All rows are made from the same 11 directions, up to rounding. Whole rows:
27 -66 -31 -67 53 -60 8 42 -29 21 -29 19 7 2 50 -29 -24 -8

28 -17 12 -41 13 34 -38 -34 -24 39 -26 -6 -32 16 18 -29 -37 -5

2 -9 -25 -3 -4 -17 -45 -9 -12 -11 -4 -6 -44 25 5 -17 -13 29

-19 34 19 -20 1 8 0 -31 14 -35 13 -31 30 40 47 22 1 -44

-44 30 -7 4 33 33 24 -44 21 27 -25 20 -20 -9 18 -9 33 -22

-13 -24 14 -40 -6 -5 -36 -22 40 -37 19 20 27 8 -11 -16 13 -19

14 27 41 -21 -6 44 -13 -1 -13 38 8 -26 -26 24 2 -14 -36 -44

-6 26 5 21 -12 -30 -52 -30 -20 2 -39 -5 -1 14 -38 -26 25 21

12 -5 -8 10 23 14 53 29 -20 12 -11 10 28 -46 -4 28 19 -26

45 -1 20 17 -41 16 13 36 -8 -20 24 -31 22 20 -35 7 -10 -3

14 -25 8 -5 -4 -9 -7 -21 -7 -15 -11 -5 -4 4 -16 -22 -40 -1

1 18 5 23 -27 15 -15 -15 -7 -11 26 -31 -32 16 21 26 -46 27

-24 11 -34 0 28 -19 -25 34 -26 8 1 19 -24 -39 5 28 32 -10

38 -25 14 -28 -14 62 -11 -16 6 7 14 -12 -28 25 1 -19 -38 -8

15 -9 -13 23 2 2 23 -29 -7 25 -33 4 15 -9 26 9 4 61

Rows cut short, each followed by the rest of it:
-35 51 -19 66 -14 6 -40 11 -33 11 20 -3 -67 -50 -25
51 0 32
-9 -56 -21 -54 27 -27 6 -2 37 -7 11 32 13 5 59
-11 -9 18
-4 -12 -4 -34 15 0 0 18 7 29 21 3 -31 12 53
-2 -34 3
14 -7 39 12 -24 37 18 -12 16 -22 14 9 64 -47 -52
27 12 -22
-1 -29 -22 11 -4 26 -29 -3 11 12 1 38 -54 -30 -53
-27 11 30
1 -2 23 -1 -32 -18 -15 18 20 -29 37 -7 24 10 -22
4 -8 0
12 -20 -14 -8 -2 -5 -11 -17 4 -9 -11 2 -3 18 9
-15 0 26
23 -17 -13 -32 19 -11 -29 -6 -31 19 -29 -7 -13 19 29
-17 -13 7
-27 29 -19 1 0 -49 -23 -3 1 -43 4 -16 35 26 42
34 39 9
-3 14 3 17 -17 53 -22 -49 17 17 -9 3 -40 14 -18
-21 8 27
7 -40 -15 -7 5 5 -6 -28 5 3 -3 15 -20 -14 21
-2 -35 43
-35 27 45 -7 -19 17 26 0 58 7 51 -2 8 17 15
1 -18 -25
19 -3 -1 0 8 -20 28 -2 -9 10 -42 -15 -2 47 -12
-57 -3 -10
-9 15 3 20 0 -2 22 3 -6 12 6 -11 -14 -6 15
13 -26 7
5 22 15 17 -6 -3 -26 -2 -31 1 -24 -8 -2 -10 -59
-15 11 -27
28 -49 -70 -34 23 12 -32 20 -10 -13 -7 23 -26 6 28
3 45 33
-17 14 -11 -18 12 -24 -36 -7 -12 -16 -7 -14 -29 34 12
-19 -5 -24
-26 -5 41 -47 6 16 -27 -28 30 7 32 20 33 -32 32
28 -19 -25
14 -19 17 18 -28 -20 -12 26 7 36 9 19 -6 -19 -44
-23 -16 52
10 14 27 16 -21 -43 4 48 -14 7 10 -9 44 -12 -29
11 3 0
-20 6 -4 7 5 -48 25 17 11 3 1 -3 -5 22 17
-19 -12 7
17 -11 13 -9 -8 43 -6 -38 11 -2 -9 0 5 7 -14
-14 -1 -3
-28 48 43 7 -7 -20 -2 -16 -2 13 7 -24 20 6 22
18 -26 -19
31 -22 -26 35 -23 10 25 12 -4 -19 12 -6 16 -14 9
40 2 64
30 -21 2 -15 -3 20 -20 11 -15 36 -4 4 -25 -1 -5
-15 -19 18
-5 -19 -9 0 -4 36 20 8 27 -21 34 13 -23 -15 -13
6 -8 -13
-37 59 -1 16 10 -51 -37 -16 -35 -9 -19 -28 0 13 26
23 6 -10
-10 -5 7 8 -7 2 36 24 34 4 17 14 -6 5 -28
-28 6 -11
10 -19 -14 -6 25 -7 -1 2 -27 3 -35 17 4 -30 -29
-13 16 -21
19 -7 13 -26 11 1 5 36 -13 -10 -3 5 42 -13 -34
-3 31 -62
15 19 1 -12 -6 16 -26 21 -25 8 16 -30 -31 28 22
11 -19 -14
7 -16 0 -39 35 71 15 -64 18 30 -32 29 41 -26 50
19 40 -5
14 -18 14 -19 -29 -13 -22 25 20 -36 41 -3 39 9 -7
15 3 3
-42 12 -8 -14 10 -43 -35 -23 9 -46 5 -2 3 13 16
4 4 -21
34 -3 -2 0 -35 19 -35 47 -10 -20 39 -16 -3 11 -25
21 12 6
12 -7 -28 8 5 3 -15 -13 -19 -8 -20 0 -3 -3 8
12 19 26
-40 27 8 -19 20 37 -4 -10 21 28 24 15 -26 -16 35
20 7 -28
-16 5 -1 13 13 -50 -10 22 -20 31 -22 18 -9 -26 -27
-19 3 9
-37 35 9 29 6 -15 15 -37 3 -26 -14 -6 26 -16 -4
20 13 -19
26 -25 -14 -18 0 40 -5 -51 3 -58 -10 -12 32 15 18
19 12 -9
-30 29 39 -37 -6 -36 -100 -44 -10 7 -3 -12 -5 23 12
-14 -26 -11
-34 21 -6 -3 2 -15 -75 -49 -2 -12 -14 13 4 -13 3
17 35 20
13 4 -37 -39 19 -17 -30 47 -23 12 5 -13 -22 43 58
5 24 0
8 18 36 13 -25 12 0 17 0 24 18 -11 -4 -1 -26
-3 -24 -4
4 6 -36 -3 25 -28 26 33 -6 17 -28 9 26 14 31
1 66 14
-28 -8 12 4 0 -18 19 4 29 -35 19 21 30 -32 -34
4 9 -30
11 -9 13 17 -9 29 6 -36 -16 -22 5 -13 10 -36 -1
39 -45 2
-1 -25 -10 -7 4 7 9 -30 32 -20 -17 30 44 -11 -12
-7 49 14
-4 8 26 -16 -7 7 -28 -20 -14 -15 28 -23 6 -12 37
45 -55 -14
-6 -12 9 -7 -8 2 -1 -5 28 35 12 16 -16 5 16
-17 -18 40
13 -2 5 16 -37 8 1 -15 21 -51 20 -23 14 37 -13
0 -5 14
-14 4 -15 -26 7 9 -49 -27 -6 -2 16 -16 -57 30 61
9 -41 13
-28 2 18 -14 12 -32 -1 6 16 38 1 24 7 -17 11
-13 -6 6
-34 -20 2 3 5 -48 13 -47 39 17 -7 29 37 -21 60
14 -16 80
-10 -44 20 -40 -24 -43 -30 21 66 5 33 39 6 27 -28
-65 -1 28
-43 41 8 11 13 7 -6 12 -3 28 20 10 -17 -41 14
39 8 -17
-47 42 12 25 -12 -3 -2 -34 15 -44 32 -25 -7 3 23
40 -26 -16
-53 63 4 29 8 10 19 -8 31 33 -5 23 29 -22 8
27 87 4
-17 -1 -44 14 22 -9 34 42 9 -17 -7 21 -25 0 -35
-26 57 -29
32 38 23 7 -8 10 21 25 -38 0 -13 -50 21 37 -8
1 0 -51
-17 -6 -44 -25 42 -3 -44 -4 -26 31 -23 19 -74 -3 28
-17 4 4
-29 2 0 -5 20 -57 -20 35 -6 29 -13 34 -3 -33 -34
-25 24 -9
-44 17 -31 5 19 -20 -45 -3 2 -19 -9 31 -14 -27 -29
3 66 -11
32 -26 -33 -21 5 29 -23 39 -18 14 22 15 5 -31 35
54 28 34
8 -7 43 -31 -23 -28 -38 -2 5 24 32 -10 40 0 54
31 -51 41
-10 14 26 19 -15 2 15 9 16 29 5 3 -25 7 -39
-38 -17 -4
10 -4 18 19 -15 2 35 -5 5 -6 4 -13 13 1 -8
0 -33 5
7 -10 37 -23 -4 -4 33 -13 25 33 3 -7 21 27 40
-22 -46 9
31 -3 22 -17 -13 27 -1 17 -4 29 10 -12 1 15 5
-5 -17 -2
-15 11 -18 7 18 9 29 36 4 19 3 6 -56 11 -17
-33 7 -32
40 -33 -16 -29 14 29 -41 4 -38 27 -16 12 -9 -29 6
13 2 15
12 -13 20 -25 -5 -15 21 -29 17 5 4 -16 58 24 85
26 -33 38
-3 20 22 0 -11 31 8 30 17 37 30 9 6 -16 -3
18 19 -4
-19 -19 -12 -17 5 -15 -41 -22 4 -40 12 5 -29 1 -2
-7 -26 -9
-8 38 -21 1 7 9 -36 13 -26 1 2 -10 -1 -3 24
44 49 -3
